The groups are shells around one centre, one inside the other: the same stretched ball of 6 dimensions in 7 sizes.
Known rows, each followed by its group:
[-16.8  -6.4  39.5 -15.2  16.9  -5.1 -13.0  20.5   2.6 -15.1  -9.8   3.4
  14.0  -2.3   4.7  -5.4  -5.7  27.7  29.3 -12.0  -4.2]
J_691
[ 12.7  -5.9   1.0  15.2   8.4 -11.2  18.7  13.5  21.6 -25.1 -19.1  36.1
  -1.6  11.8  -1.9  10.5 -10.7  30.3  16.5 -20.4  -4.1]
J_176
[ -9.4  -6.5  53.0 -28.0   9.6   5.1  -1.8  13.5  -3.4  -8.3   3.7  -4.9
  17.3  25.7   4.3  -7.4  -1.5  11.5  37.6  -2.0  -3.5]
J_283
[ -6.0  -2.4  54.5 -22.3   7.8  10.0   0.3  16.7  -4.6  -1.2  12.7  -8.2
  30.6  30.6   1.9  -1.8  -0.8  -2.5  32.8   1.0 -11.0]
J_691
[ -2.3  -3.1   2.6   7.7  13.1 -17.6  13.5  16.1  12.4 -27.1 -26.3  34.3
  -1.9   4.2  -0.8   4.4 -16.9  34.7  11.0 -21.1  -3.8]
J_623
[ -8.0  -5.2  44.8 -21.7  19.0  -9.2  -3.2  12.5  -9.3 -19.8  -7.7   7.0
   8.1  12.9  -8.0  -5.1  -6.0  19.2  25.9  -8.7   3.1]
J_623
[  2.7 -11.5  45.4  -7.3   1.3  -6.7   2.3   6.8   8.6 -23.9  10.8  10.1
  15.3  24.0  -6.4  -5.2  -9.3  16.0  32.0   2.6   2.6]
J_283
[  8.6 -13.5  22.1   2.5  -1.9   7.4   7.0  14.0  32.5 -13.6  -2.4  14.5
   7.1  18.1  15.5   2.2  -0.3  29.9  42.4 -10.7  -6.3]
J_283
[  2.0   0.0  47.9 -11.5   8.3  -0.5   8.3  12.9  -8.6  -9.8  13.5   3.3
  30.1  33.3 -12.1   2.6  -7.5  -7.5  19.7   1.8  -8.1]
J_176
[ 22.5   1.7  32.3 -12.0  -0.2  20.1  34.6  10.6   2.6   5.3  11.8   6.7
  22.8  63.8   0.2  13.2   3.5 -17.0  29.4  -2.9 -15.5]
J_176
[ -7.8  -9.9  10.0  20.5   8.6 -41.3   1.1   9.3  14.0 -51.5 -17.5  43.6
  -0.6 -11.9 -16.3  -4.5 -32.7  45.4   2.6 -10.7   8.2]
J_474
[  1.2 -13.8  29.1   0.9   0.9 -17.2   5.6   5.1  16.3 -35.1  -2.8  24.7
   1.9  14.7  -4.7  -6.8 -16.5  33.1  27.2  -3.3   6.7]
J_753
[ -5.5  -2.5  62.4 -33.0   6.3  20.1   1.7  16.5  -6.6   7.2  16.7 -17.3
  32.2  40.7   7.5  -3.0   5.5  -8.0  41.6   3.2 -12.6]
J_623
[ 24.2   0.2  11.9  15.4   1.6   3.0  29.3  13.6  15.2 -10.0   3.2  25.5
  19.8  37.8  -6.7  18.2  -6.1  -1.6  14.9 -10.0 -14.2]
J_474
[ 17.3  -9.8  37.5 -10.0  -7.8  11.0  23.1   4.4  16.0 -10.3  13.7   9.6
  13.5  52.0   4.0   1.1  -1.4   4.9  40.5   2.5  -4.4]
J_283
[ 18.2  -5.8   4.9  18.9  10.9  -2.4  12.1  18.5  25.0 -16.6 -13.1  28.6
   6.6   7.5  -0.7  16.5  -1.7  24.2  21.1 -22.5  -8.7]
J_474
[ -5.5  -7.3  16.0  10.5  19.7 -27.3  -6.2  16.4   9.1 -36.4 -21.0  30.9
   1.3 -16.2 -11.8   1.3 -16.9  40.3  10.7 -19.4   3.8]
J_691
[  5.5   0.5  27.2 -12.9  10.3   3.1  20.4  13.5  -1.5  -7.7  -6.5  13.2
  12.0  35.7  -1.2   6.1  -4.2   5.0  22.2 -10.5  -8.8]
J_176
[ -1.7  -4.2   3.1  12.1  16.7  -3.9  -0.1  26.3  23.1 -14.0 -25.2  23.7
   6.2 -10.6  10.0  10.7  -4.4  36.4  20.6 -28.1 -12.2]
J_623
[  5.4  -1.7  35.1  -9.7  15.4  -2.6   8.4  14.2  -3.9 -13.0  -2.5  11.3
  14.9  23.0  -9.5   5.7  -3.4   6.8  20.9  -9.9  -4.5]
J_283
[-11.8  -4.5  25.2  -7.5   7.1 -11.1   7.2  14.1   5.7 -21.8 -11.0  18.0
   9.3  14.4   2.9  -5.0 -16.9  25.5  20.0  -8.3  -4.4]
J_484
[  3.0  -6.8  59.0 -14.7   4.4  -3.6   1.9   7.0  -5.6 -17.9  20.6   1.3
  26.4  32.8 -14.4  -3.9  -7.3  -1.5  28.4   8.1   0.4]
J_484
[ 22.9 -10.3  -2.6  30.0  -5.7   0.4  20.5  14.7  43.2 -18.9  -4.9  34.2
   8.3  17.1   7.9  14.9  -6.9  27.2  26.2 -15.6 -11.1]
J_623
[ -8.2 -11.4  26.0   7.3  12.1 -15.0 -13.6  18.7  18.9 -27.7 -10.0  18.2
  10.2 -14.3   0.3  -1.9 -11.0  39.0  25.1 -13.9  -0.8]
J_691
[ -7.7   1.9  54.0 -26.2  11.9  -5.9   9.8   9.9 -22.2 -12.9   8.1   1.8
  24.5  38.0 -14.4  -4.6 -12.2  -6.8  17.2   3.8  -3.5]
J_474
[  0.0  -4.4  68.1 -32.1   8.8  -3.6   6.9   2.8 -21.2 -16.7  18.2  -3.0
  21.5  45.1 -18.3  -8.3  -6.7  -7.2  28.6  10.2   4.6]
J_474
[-11.9  -8.8  37.7 -15.7  13.7   1.0  -9.9  19.5   9.4 -12.3  -9.6   2.9
  10.5   2.3  10.2  -4.3  -1.3  29.8  36.6 -13.0  -4.4]
J_484
[  3.3  -6.9  36.4  -5.9   7.6 -18.4  10.5   4.4  -2.3 -31.5   0.7  21.6
   8.0  24.6 -17.1  -3.4 -16.4  15.7  17.6  -1.3   6.0]
J_283
[-19.4 -10.1  40.4 -11.3   8.7 -22.8  -7.9  10.0   1.5 -34.7  -6.2  15.5
   7.9   2.3  -5.1 -14.6 -21.4  34.0  22.3  -2.0   6.2]
J_753
[ -0.6 -13.8  38.0  -3.1  -5.5 -17.1   8.5   1.2  12.6 -35.7   7.0  21.2
   7.6  25.9  -6.6 -11.2 -20.7  25.5  27.6   6.0   7.3]
J_691
[  4.9  -6.9  26.0   7.7  -2.7   1.0   9.3  15.1  21.2 -13.7   6.8  14.7
  22.4  22.1   4.3   4.1  -9.4  13.6  26.8  -3.8 -11.1]
J_691
[ 19.3  -1.7  22.5  13.6   1.2  -4.0  22.2  11.0  10.4 -16.4   9.7  23.2
  23.3  34.4 -13.3  12.7 -10.8  -1.9  13.5  -3.4  -9.6]
J_474
[  9.7  -0.4  14.7   2.0  15.5   0.4  14.0  19.1   8.0  -9.7 -13.6  19.9
  10.0  16.8  -1.5  13.2  -1.5  13.9  18.8 -20.2 -10.5]
J_484
[  3.1  -0.5  30.8 -14.6   5.0   5.4  21.2  12.4   0.5  -6.6  -1.1  10.4
  15.4  41.1   2.2   2.9  -6.1   3.0  25.0  -5.5  -9.9]
J_753
[-13.4  -4.1  56.2 -26.8   7.2   2.6  -1.6  13.9  -7.3  -8.7   9.0  -5.9
  25.1  27.8   1.4  -8.7  -6.8   5.3  32.1   3.1  -5.9]
J_484
[-11.5  -3.9  19.4  -7.9  15.9  -7.7   1.5  19.6   7.3 -17.4 -21.8  17.3
   3.9   2.2   6.6  -0.6  -9.4  32.4  22.4 -18.9  -5.6]
J_691
[ -6.5  -6.1  14.6   6.4   4.6 -11.4   6.8  16.5  18.1 -23.2 -12.2  24.3
   9.4   7.0   5.3   0.0 -16.7  30.7  19.3 -11.9  -6.8]
J_753
[  6.5  -1.5  31.8   3.4   5.5  -5.2  11.7  13.7   3.5 -15.4   7.7  15.2
  25.2  26.1 -10.4   6.6 -11.2   1.6  15.5  -2.8  -8.8]
J_176
[-12.3 -11.7  33.0  -0.1  13.5 -28.3 -11.1  10.7   5.9 -40.3 -10.6  23.0
   3.6  -9.5 -11.3  -9.3 -19.8  39.9  18.5  -8.0   9.1]
J_176
[  1.9   0.1  31.9   6.1  15.1 -20.4   4.8  13.6  -6.9 -26.5   1.2  21.5
  22.0  11.6 -23.8   5.7 -17.2   6.1   3.6  -5.8  -2.5]
J_623
[ -3.1 -10.7  12.2   4.3  11.5 -13.6   1.1  15.3  20.9 -28.2 -22.2  27.3
  -4.4  -3.8   5.1  -0.4 -10.8  44.5  25.4 -19.7   0.5]
J_753
[ -6.7  -4.4  41.4 -11.2  21.3 -17.2  -6.4  13.6  -9.3 -25.8  -7.0  12.7
  11.3   3.3 -15.8  -2.3 -10.1  19.7  17.3  -9.5   3.5]
J_474
[ 10.6 -13.9  -0.5  17.6  -4.0  -3.8  15.6  12.7  41.8 -24.6 -15.3  33.4
  -4.0  11.3  15.0   4.7  -9.5  43.3  32.5 -17.1  -4.8]
J_176
[ -9.8  -9.6  24.8   5.9   7.2 -31.3   0.3   8.1   7.7 -42.9  -9.7  30.9
   4.1   0.0 -12.6  -8.2 -26.8  36.4  11.7  -5.2   7.1]
J_283
[ 10.4   0.6  64.9 -29.4   3.7  16.3  17.6   8.1 -16.3   3.5  27.3 -10.8
  34.7  62.4  -9.9   2.4   2.8 -26.7  32.2  10.1  -9.5]
J_484
[ -1.4  -3.5  15.8  -3.2  17.8   5.6   1.0  24.9  15.3  -5.6 -20.6  12.5
   7.6   1.7  12.3   8.7   3.0  27.8  29.1 -25.0 -12.1]
J_623
[ -0.1 -13.9  11.5  19.0   2.9 -24.6   1.1  10.7  27.5 -40.5 -12.4  35.5
   0.3  -5.6  -3.0  -2.2 -20.8  45.5  19.4 -11.5   4.1]
J_753
[  7.8  -9.1  52.0 -27.3  -8.2  16.8  20.3   3.8   6.9  -4.2  17.9  -2.6
  17.1  60.4   8.7  -5.9   0.2  -0.3  47.2   8.4  -4.8]
J_484
[18.4 -9.5 28.5 -8.4 -4.8 13.0 24.8  6.9 19.9 -8.5  4.9 12.8  7.5 47.8
  8.5  4.3  1.5 10.8 41.2 -4.5 -5.9]
J_753

New rows. What belongs after each?
[  4.6  -4.5  52.4 -29.0  -3.2  18.7  19.3   8.4   0.0   1.8  16.6  -6.0
  22.8  58.6   7.7  -2.9   1.2  -7.3  41.8   5.9  -9.5]
J_283
[  9.8  -1.0  27.8   4.3   6.6 -22.6  22.4   4.0  -6.9 -32.0   3.0  30.0
  13.8  32.9 -26.4   3.7 -22.2   3.3   3.0  -0.3   2.0]
J_623
[ 11.9  -5.6  13.2  -5.7   3.7  18.5  20.3  17.9  24.6   0.7 -12.1  13.0
   4.9  31.1  20.4   9.9   6.4  19.7  39.7 -19.0 -14.2]
J_176
[ 12.1 -13.1  30.2  -0.4  -5.5  18.2   7.2  15.3  33.3  -4.0   8.0   5.1
  16.5  27.3  18.6   4.3   5.7  18.9  48.6  -6.6 -11.3]
J_474
[ 16.4  -1.0  37.4  -4.2  -3.3   8.2  25.5   8.9   3.9  -6.0  18.3   9.5
  28.1  53.1  -6.5   7.8  -6.0 -12.7  24.0   4.0 -11.8]
J_176
[ 20.8 -12.1  35.9 -13.2 -11.7  30.8  22.8   9.5  29.6   5.2  14.7  -0.2
  15.1  55.9  22.2   4.5  11.5   5.7  57.0  -1.3 -12.3]
J_623
[  8.0  -5.1  46.2 -27.2  -1.6  27.1  18.1  12.6   8.0   8.5  11.5  -7.8
  20.6  54.4  16.1   1.5   8.8  -3.1  48.1  -1.0 -13.3]
J_283
[  3.9 -10.5  15.3  17.2   2.7 -27.1   9.2   7.0  17.6 -41.5  -7.1  37.1
   3.5   6.7 -12.8  -0.9 -23.9  33.1  12.3  -6.8   4.9]
J_753
[ -7.2  -3.7  56.5 -23.3  14.0   1.2  -5.2  14.8  -9.8  -9.6   8.1  -4.9
  24.4  21.7  -5.9  -3.6  -2.2   4.0  29.8  -1.2  -4.0]
J_176
[  0.3  -9.1  39.8   2.4   4.2 -24.7   3.0   4.3   1.5 -37.8   7.5  22.6
  14.4  16.2 -20.6  -5.9 -21.9  17.9  15.0   3.7   7.0]
J_176
[ -3.7  -9.5  36.0  -7.6  13.5  -8.7  -5.8  14.1   7.3 -22.5  -6.3  12.0
   8.3   4.1  -2.9  -2.6  -5.9  27.7  29.0 -10.4   1.4]
J_753
[-10.0  -4.6  47.6 -26.0  13.1   4.1  -1.6  15.9  -4.0  -7.5  -1.8  -2.4
  16.1  21.1   4.4  -5.0  -1.5  13.2  34.1  -6.2  -5.0]
J_753
[ 10.5  -7.5  25.4  -3.2  10.8   2.6   8.0  14.5  13.9 -13.4  -6.9  14.8
   6.9  18.0   1.3   6.9   1.4  20.1  31.5 -14.9  -4.2]
J_176
[ 11.8  -0.2  63.3 -28.4   1.4  16.1  20.0   6.7 -14.0   2.3  27.5  -8.9
  33.2  64.9  -9.2   1.9   1.9 -25.5  33.1  11.0  -8.8]
J_176
[ 15.6  -8.2  38.0 -15.7  -5.2  28.3  18.7  12.9  20.9   6.9  11.9  -2.7
  18.7  50.1  18.6   5.5  10.6   2.4  50.7  -3.6 -14.0]
J_283
[  6.7 -10.5  25.8  10.3  -2.3 -23.2  14.0   2.6  13.0 -39.0   3.5  31.6
   8.0  22.1 -15.1  -3.2 -23.5  22.7  15.5   1.4   5.7]
J_484
[-11.2  -6.9  27.0  -4.5   9.9 -27.9   5.4   7.6  -0.4 -38.3 -13.1  27.7
   1.4   8.5 -11.6  -8.9 -24.9  31.8  12.3  -6.1   6.8]
J_484
[-15.8  -5.6  66.8 -27.8  16.2 -14.0 -12.3   9.6 -20.1 -23.0   9.2  -2.8
  21.8  15.5 -16.9 -12.5 -11.5   8.6  24.3   4.9   5.6]
J_623
[-10.7 -12.7  40.7 -23.6  -0.9  11.4   0.6  13.8  18.6  -7.9  -2.0  -1.0
   8.8  24.1  23.4 -10.6  -1.2  28.8  50.1  -4.6  -5.6]
J_623
[  6.6  -4.5  19.2  13.1   3.1 -21.6  16.4   8.0   7.9 -32.9  -0.8  32.3
  12.7  20.1 -16.4   3.2 -22.7  15.9   7.3  -3.8  -0.6]
J_176
[ -8.9  -7.5  12.6  14.0  11.9 -26.5  -2.5  16.3  14.8 -36.3 -17.9  32.0
   5.0 -11.8  -6.2  -0.9 -22.0  40.3  10.3 -15.3   0.4]
J_283
[  5.0  -9.6  25.1 -13.0   1.5   8.0  15.9  11.0  18.4 -11.1  -8.0  12.9
   1.5  31.7  14.1  -0.5  -0.9  24.6  40.4 -10.6  -4.6]
J_176
[ 10.3  -7.5  62.1 -18.3   2.7  -0.8   8.5   2.7  -7.6 -17.0  24.0   0.8
  23.9  44.7 -17.2  -3.2  -4.6  -6.8  31.2  10.4   2.7]
J_623
[ -0.1  -9.4  16.2  -1.2   1.8 -10.8  15.0   8.8  17.6 -26.9 -13.5  26.9
  -1.9  19.5   4.4  -3.0 -15.0  33.3  25.8 -10.4   0.2]
J_753
[  9.8 -11.2  43.2 -16.6  -7.1  13.7  16.4   6.3  16.0  -8.0  13.2   3.2
  14.2  47.8   9.9  -2.9   0.2   8.7  46.1   3.1  -4.8]
J_283
[ 21.0  -5.5  22.5  -4.7  -6.1  28.9  26.6  15.7  27.2   8.7   6.6   5.6
  18.1  49.9  20.2  12.5   9.7   2.2  44.7  -8.8 -19.1]
J_283
[ 11.7  -4.5  54.1 -27.3  -4.4  10.6  26.7   1.2  -5.9  -7.0  20.2   0.9
  19.6  67.4  -4.6  -3.1  -3.4 -11.7  35.9  10.4  -3.2]
J_484
[  7.8  -6.2   5.1  12.1   1.2   9.2  13.4  21.8  33.3  -6.4 -11.0  20.1
  11.6  14.3  18.5  11.1  -2.1  25.8  30.7 -19.0 -16.8]
J_176
[  9.7   1.6  49.4 -22.2   8.8  21.5  14.1  16.7  -5.9   9.7  14.1  -8.3
  30.9  47.3   0.6   8.7   8.5 -16.3  33.7  -2.7 -15.6]
J_484
[ -2.4 -11.4  30.5 -12.4  -5.7   4.2  13.0   9.1  20.3 -15.3  -1.0  11.6
   6.7  32.3  15.6  -7.3  -8.5  25.6  40.3  -2.5  -4.1]
J_176
[ -2.8  -5.8  53.4 -13.8   2.9 -12.9   6.6   4.6  -8.5 -25.0  15.4   8.7
  22.5  33.4 -16.6  -7.8 -17.0   2.5  20.4   9.5   2.3]
J_283
[ -3.9 -12.6  13.9   1.7   3.0  -9.5   5.7  12.6  26.0 -26.8 -17.4  25.4
  -3.8   6.1  11.6  -4.0 -12.2  44.1  31.3 -14.5  -0.2]
J_283
[-17.1  -5.0  29.5  -3.1  22.0 -35.1  -7.9  12.8  -8.2 -41.1 -18.8  26.4
   3.3 -11.4 -18.9  -7.4 -24.1  35.2   5.4 -11.8   8.3]
J_623
[ 23.2  -4.2  47.2 -16.2  -1.3  13.1  27.0   3.6  -0.1  -5.0  20.2   4.5
  20.5  62.7  -8.2   6.3   2.4 -13.8  34.4   4.9  -5.3]
J_484
[ -6.6  -2.4  48.7 -32.6   5.7  21.8   8.0  17.6   0.2   8.2   4.6 -11.4
  22.4  40.3  17.0  -2.5   5.4   1.8  43.1  -3.7 -14.1]
J_623
[-15.6 -11.3  39.1  -4.8  12.1 -30.1 -10.9   8.7   0.7 -41.5  -7.2  20.9
   5.7  -5.3 -13.5 -12.9 -22.7  36.8  17.7  -3.6  10.5]
J_176
[ -0.6  -4.2  31.7 -18.9   6.2  25.1   7.5  22.6  15.7   9.7  -3.9  -4.5
  17.5  28.6  24.6   4.6   9.8  12.3  45.2 -13.7 -18.1]
J_474
[ 26.1  -9.4  25.6   1.8 -10.7  16.1  29.2   6.8  26.7  -6.5  13.4  14.6
  14.8  53.0   7.5   8.8   1.4   3.7  39.9  -1.4  -9.9]
J_176
[ 12.3  -7.6  14.5  17.4  -2.1 -11.2  17.0   9.9  22.0 -26.6   0.5  30.2
  12.3  21.2  -5.7   6.2 -15.8  19.4  17.6  -6.2  -4.7]
J_283
[  0.1  -8.1  63.8 -30.9  -1.3   2.1  11.6   1.3  -8.7 -15.1  19.8  -2.3
  19.3  51.7  -6.6 -11.3  -7.4  -1.7  37.0  12.8   2.7]
J_484
[ 14.0 -12.2  18.5   2.2 -12.5   7.2  25.2   6.6  31.7 -15.4   2.9  20.7
   6.1  41.6  14.1   1.3  -7.0  21.1  39.2  -3.4  -6.4]
J_484
[ -8.1  -1.4  28.7  -8.3  18.3  -7.4  -0.2  19.8  -0.9 -15.0 -12.8  12.4
  13.2   5.8  -2.3   2.0  -7.9  19.6  18.6 -14.9  -6.5]
J_176
[ -4.3  -9.1  31.2  -9.8   6.2  11.0  -2.4  20.4  20.6  -4.9  -5.1   2.7
  13.7  11.7  18.3   0.1   2.5  25.7  41.8 -12.7 -10.6]
J_753
[  3.6  -2.9  16.8  11.0  17.6 -27.5   7.5  12.0   0.4 -35.3 -14.2  33.9
   5.4   2.3 -21.7   5.7 -18.8  23.7   2.9 -14.4   2.7]
J_474
[-10.0  -4.6  50.4 -27.6  14.3   3.3  -3.0  15.4  -6.5  -8.3  -1.0  -3.4
  16.2  20.9   2.0  -5.4  -1.2  12.1  33.8  -5.8  -3.8]
J_176
[  2.2  -9.3  28.6  -6.7  11.1  -2.9   2.4  13.7  12.5 -18.5  -9.5  14.5
   4.1  11.5   2.5   0.6  -2.6  27.8  32.2 -13.5  -0.8]
J_753
[ -0.5  -3.0  44.4 -16.9  -0.3   5.5  14.6  10.5  -0.2  -7.8  11.6   3.0
  24.2  42.8   1.0  -2.2  -8.1  -1.0  29.1   3.7  -8.8]
J_283
[ 11.5 -10.2  28.5  -5.3  -4.2  24.4  11.2  17.3  30.8   3.2   5.4   2.1
  17.0  32.8  23.1   6.2   8.7  14.8  49.6  -8.9 -15.2]
J_176
[  2.1  -3.1  36.6 -22.9   3.4  11.6  19.5  11.5   2.3  -3.3   0.1   4.3
  12.8  44.6   8.3  -0.4  -1.4   5.5  34.8  -4.6  -8.8]
J_753
[  4.2 -13.8   5.0   6.9   0.5   4.3   8.2  17.1  40.1 -16.2 -19.1  23.4
  -4.0   7.0  23.6   3.0  -2.2  45.5  40.6 -20.8  -7.0]
J_484
[-15.5 -11.5  29.2   5.0   7.5 -26.5 -10.2  12.8  12.8 -38.3  -7.8  23.1
   8.9  -9.3  -5.2  -9.9 -23.4  40.0  18.2  -5.8   4.3]
J_176
[ 24.5  -1.6  39.6 -15.4  -1.8  24.7  30.3   9.5   5.8   7.0  16.8   1.1
  23.2  64.6   2.7  11.5   8.6 -16.3  37.9  -0.7 -13.9]
J_283
[ -9.6  -8.2  52.7 -28.3  -3.3  -0.9  11.2   4.1  -1.9 -17.1   9.9   2.3
  14.7  43.6   3.0 -14.5 -13.2  10.4  35.6   9.0   0.4]
J_623
[-11.3  -6.3  40.9  -8.0  17.2  -9.6 -13.5  19.1   1.5 -19.3  -4.5   6.6
  17.5  -3.5  -4.0  -2.6  -7.2  23.4  24.5 -10.0  -2.6]
J_691
[  3.9  -6.2  15.1  -9.9  -0.8  16.8  20.8  16.6  24.7  -1.0 -11.7  11.9
   5.2  33.7  25.0   3.6   0.9  22.3  40.6 -14.7 -14.1]
J_474
[-19.8  -5.8  42.6 -16.9   9.6 -17.6  -2.9  11.3  -5.4 -27.1  -4.6  11.3
  12.6  11.4  -4.7 -12.7 -19.7  23.8  20.4  -1.2   1.9]
J_484
[ -3.1  -8.5  37.6  -4.4  14.1 -15.8  -5.3  11.9   2.3 -28.1  -4.0  15.4
   9.9   4.1 -11.2  -2.7 -10.6  24.7  22.2  -7.8   3.7]
J_753
[ -9.7  -6.3  22.7   6.3  18.7 -23.3  -9.3  18.1   6.7 -31.7 -16.4  23.9
   7.9 -14.5  -9.2  -0.3 -16.0  35.3  12.7 -16.0   0.8]
J_176
[ -3.4  -5.7  49.5 -24.0   8.7  13.1   0.1  16.5   2.2  -1.1   5.5  -6.8
  20.7  27.7   8.2  -1.8   4.1   7.6  40.5  -4.5  -8.5]
J_283
